The rows come from 5 hidden closed curves, with some noise, and rows from the same curve form a group. Each curve winds through 6 dimensions. The rows are also pushed far along 4 directions, which tell nothing about the answers.
(in the rows, 128 means zero)
Some rows, each with its group after it:
[144 204 121 122 117  99 199  87 156  95 129 143 135 124  92]	B
[162 122 138 161  83 112 101 134 144 114 126  65 143 121 133]	L
[ 98 128 127 145 131 142  99 148 114  93 154 133 136 150 140]	X
[ 64  51 124 115 116 142  77 163 114 166 124  98 142 114 151]	P
[155  88 124 102  89 125 159  97 170 133  88  84 149 112 103]	P
[162 118 149 179 147 153  63 147  81 148 155 146 114 162 164]	B
[152 159 120 101  92 135 175  89 177 104 115  97 118 128  87]	X
[158 153 127 100 125  94 186 117 155 133 116 143 125 123 100]	S
[188 175 164 124 151  73 164 143 125 113 130 158 116 149 169]	X
[ 98  37 115  80  95 122 130 154 154 154 100  98 145  91  99]	L
[197 139 141 148 134  92 145 122 154 107 123 110 109 134 130]	P
[155  98 139 149 116 100 122 143 123 127 135 115 139 136 119]	S
[144 100 137  92 110  77 165 133 168 156 108  92 120 127 128]	P
[189 211 133 132 164 110 158 111 105 105 120 175  89 130 149]	B
[ 61  57  98  89  92 163 120 123 138 168 107 110 152 106  97]	P
[122 166 128 156 129 142 125 113 155 109 139 117 167 142 125]	S
[154  84 143 167 153 110  73 170  76 175 136 164 141 142 169]	L
[145  73 104 197 128 131  59 135 138 136 133  76 167 164 127]	X
[109 143 132  85 132 123 146 138 114 166 122 137  91 102 123]	B
[ 77  46  87 118  91 189  77 117 129 136 100  94 154 111 122]	L
[134  95 101 184 115 170  73 108 132 114 128 106 150 130 119]	P
[145  86 140 104 158 104  95 191  89 205 129 144  79 134 149]	X
[126  87 133 175 123 151  57 147 105 110 145 101 136 152 162]	X
[172 115 132 126 154  81 129 156  96 140 120 142 112 140 134]	B
[191 197 167 131 139  71 165 146 159 126 139 104 119 136 127]	S
[110 108 137  91 160 105 125 189  95 159 142 166  84 120 127]	P
[171  86 136 114 143  91 111 185 126 135 114 125 111 125 144]	P
[ 90  93 125 138 128 136 100 150  94 144 146 149 140 134 129]	S
[110  81 107 188  99 158  64 103 140 111 118  91 169 115 163]	X
[118  39 125 106 146 120 105 166 126 180 113 143 131 124 136]	L
[142 164 135 160 102 131 134  98 145  92 145 109 163 173 135]	X
[ 98 183 123 188 122 166  95  90  97  86 145 130 148 119 155]	S
[154 100 168  63 141  90 150 189 151 186 126 110  70 110 122]	L
[ 97  94 109 100 162 154 115 147 118 125 121 150 119 138 124]	X
[ 29 120  94 137 136 162 128 104 141 111 148 157 171 138 114]	L
[ 51  35  99  96 125 167 105 140 148 128 125 133 147 147 126]	B
[212 137 134 126 110  91 153 116 170 114  99  90 121 135 131]	L
[141 140 132 152 124 109 108 135 118 149 132 122 132 136 153]	B
[157 123 129 131 123 114 133 120 133 172 126 113 108 133 108]	L
[114 150 143 141 134 153  95 138  90 123 146 163 120 144 179]	X
[132 113 130  69 141 112 178 137 136 107 111 152 107 121 112]	S
[ 52 119 103 143 127 168 116 102 145  87 136 127 156 125 133]	P
[148 190 135 159 135 105 159 103 122 113 143 164 151 139 123]	L
[158 119 120  86 134  81 175 133 155 164  99 124  95  99 101]	S
[142 122 140 180 143 121  63 170  97 111 161 126 131 170 167]	X
[120  71 132  45 143 137 149 159 117 186 118 147  62 120  98]	B
[124  67 126  56 145 107 150 171 146 185 104 111  84  99  93]	S
[167 136 142  84 133 109 155 138 152 154 106 100  75 109 124]	P
[ 86 150 112 118 104 179 149  89 147  84 133 113 137 111  81]	X
[107 185 144  95 121 131 169 121 138 111 127 125 121  93 111]	P
[103  88 118  77  94 108 150 135 183 137 110  57 126 133 111]	S
[114 149 119 120 126 155 140 100  98 118 122 158 111 107 125]	S
[195 179 146 182 138 130 103 118  72  98 130 157 131 138 165]	L
[204 221 177 159 150  90 135 135  88 115 143 136  83 122 169]	S
[201  83 118 188 112  79  96 130 132 136 114  72 153 150 126]	B
[173 106 150 184 161 127  53 165  73 136 141 135 114 153 189]	B
[106  63 100  76 120 135 142 124 173 129  91 102 113 112 120]	B
[127  59 127 121 119 130  94 146 119 179 124 101 131 163 139]	X
[105 137 121 101 117 122 149 123 138 147 122 127 124 116 119]	B
[ 60 113 128  92 168 134 116 166  99 149 147 171  89 129 150]	P
[ 93 158 121 136 150 177 119 109  91  96 136 178 136 125 137]	L
[150 135 153 100 113  87 166 131 141 147 116 121 135 127 139]	P
[134 103 124 191 109 127  79 128 119 139 136 119 182 136 146]	L
[137 122 118 150 111 138 119 102 163  84 114  84 153 139 140]	S
[140 100 101 136 118 115 129 117 144 137 122 116 123 138 103]	B

New rows. What belongs after each?
[175  74 128 149 103 136  76 140 116 142 104  83 128 122 145]	L
[123 120 122 146 128 126 129 123 121  98 130 161 168 141 136]	P
[180 154 175 118 120  71 152 151 124 153 127 112 119 122 149]	P
[ 66 105  97 145 115 150 104 110 150 123 133 115 161 138 137]	P
[108  68 109 161 112 120  79 134 151 149 128  83 148 146 153]	P
[176 108 155 125 141  58 126 177 127 137 120 105 110 127 162]	B
[165 190 152 107 136  88 181 120 143 128 125 150 116 138 146]	P
[108 174 153  91 124 120 186 128 126 130 148 154 129 123  93]	B
[127 130 144  96 110 109 185 108 135 142 126 135 126 116  97]	P
[126  99 139 172 103 119  81 132 121 146 130  95 176 141 172]	P
[ 63 141 105  95 119 183 146 101 116 133 127 177 145 114  99]	P
[138 181 140 156 160 124 125 132 103  78 147 172 135 150 167]	L
[114 167 146 115 129 142 134 128 118 146 142 148 106 121 140]	B
[ 77 149 120 108 138 189 114 127  94 129 146 162 112 134 118]	X
[ 95 183 133 189 152 156  98 109 108  79 162 157 152 146 174]	P
[163 114 106 139 115  97 153 105 158 102 107 101 157 140 103]	B
[125 144 143  49 122 107 202 134 159 152 124 141  89 116  94]	B
[ 91  70 133  80 100 120 151 145 153 159 126  97 133 119  87]	B
[162 200 173 132 134 116 160 111 101 130 134 161 116 114 157]	X
[129  36 108 129  99 156  63 144 118 158 100  84 133 120 142]	L
[144  65 124  91  83  94 156 138 174 151  95  80 143  92  86]	L
[ 71 156 120 141 140 149 110 124  95  90 146 171 147 144 169]	S
[172  74 138 187 111 140  59 132 126 150 129  72 138 145 151]	B
[ 89 131 159 122 148 133 113 168  88 139 163 164 125 136 148]	B
[189 135 158  88 116  76 152 165 139 139 120  85  71 119 123]	L
[117 130 126 194 111 128 113 103 160 101 150  93 177 129 113]	L
[ 73 142  98 186 127 173  93  92 130  57 142 140 189 147 149]	L
[144 194 139 108 124 130 200  96 150 103 149 165 115 140  79]	B
[122 189 144 168 164 151  96 131  85  92 155 178 114 132 184]	B
[177  90 155 148 133 100  92 174 120 147 123 124 137 127 166]	L
[ 77 124 145 150 134 159  82 146  97 126 152 142 161 140 169]	B
[182 168 161 182 134 113 108 125  98 146 148 126 139 163 156]	X
[166 129 140 160 140 121  92 139 123 129 139 101 101 153 155]	L
[115 113 157  71 134  94 150 168 110 169 122 144 111 119 150]	P
[143  79 110 188 135 149  58 131 129 117 126  94 156 157 148]	X
[129 192 137 113 115 137 200  85 169  78 146 154 141 141  87]	B
[186 189 151 183 139 130 130 107 118  84 150 144 134 152 137]	B
[103  47 105 145 133 116  76 160 142 143 121 106 156 150 156]	S
[146 150 133 174 125 109  99 124 120 111 120 101 156 122 173]	B
[195 198 156 170 113 115 149  83 131 128 132 118 149 150 139]	X
[144 116 124 205 117 143  46 130 112 119 146  79 136 159 167]	L
[134  71 114 184 104 146  62 116 139 123 114  59 162 124 149]	B
[143  84 101  56 122  97 184 122 164 147  81 111 111 119  90]	B
[118 154 135 157 106 132 146 100 124 105 144 135 165 121 105]	P
[124 101 114 110 124  98 161 123 146 145 118 130 132 125  98]	L
[140 114 138 157 113 143 105 102 129 150 126  98 134 135 150]	P
[181 138 155 117 142  51 172 148 142 138 117 127 115 110 133]	X
[140 126 138 130 128 114 106 146 106 173 127 116 102 117 148]	B
[ 78 116  99 120 167 162  97 136  93 113 123 178 105 124 163]	B
[158 147 140  49 144 102 190 141 129 172 110 158  69 118 106]	L
[168 107 123 114 106  78 166 124 147 148 111  86 119 115  74]	B
[142 174 132 227 114 149  66  96 118  84 145  84 164 137 173]	S
[108  53 101  94 105 135 126 116 170 151  91  90 142 129 132]	P
[163 141 143 173  91 118  99 132 123 102 134  80 144 120 138]	L
[176 128 170 102 147  85 119 188 107 166 125 111  77 109 155]	P
[ 97  99  74 170 112 184  79  82 126 126 116 117 160 139 126]	B
[ 91 161 148 161 141 164 106 120  68 118 159 183 152 134 155]	P
[107  92 139  50 126 123 160 154 151 169 120 130  83 117 116]	B
[128 143 155  69 122  97 193 144 134 151 136 138 109 119  85]	B
[119 123 159 112 166  95 116 178  94 155 144 154  92 140 182]	P
[151 107 131 216 114 136  55 124 107 166 150  95 153 146 142]	L
[ 86 153 103  99 150 126 163 120 122  97 125 173 117 117 117]	B
[189  93 134 138 103  95 134 116 149 179 117  92 115 139 113]	P
[109  88 114 108 143 123 100 153 115 187 115 125 102 113 141]	S
[107 163 130 118 150 134 142 138 117  99 140 158 109  97 116]	X
[163 159 138  76 140  89 187 152 147 109 115 152 103 107 104]	P
[128 116 120 101  89 127 169  91 170 141 114  85 146 140  84]	X
[107  52 113 152 102 125  90 144 134 143 131  92 153 119 106]	P
[136 216 159 141 129 123 157 119 157 107 157 133 133 131 130]	L
[148  95 141 204 106 129  57 138 117 149 152  75 140 136 143]	B
[191 204 144 202  96 131 122  73 125  95 134  89 139 124 133]	S
[115 141 116 109 107 144 174  88 173  72 115 107 145 117  93]	X
[ 88 116 132  60 147 153 145 153 119 150 129 160 110 142 122]	S
[ 95 117 110 116 147 157 100 138 124 129 121 148 125 135 159]	P
[144 154 135 136 113 117 128 119 128 152 124 106 116 110 129]	B
[ 86 123 125 155 127 138  91 141 112 148 148 118 143 122 131]	S
[141 161 138 112 158 109 149 144 105 142 134 190 116 138 141]	S
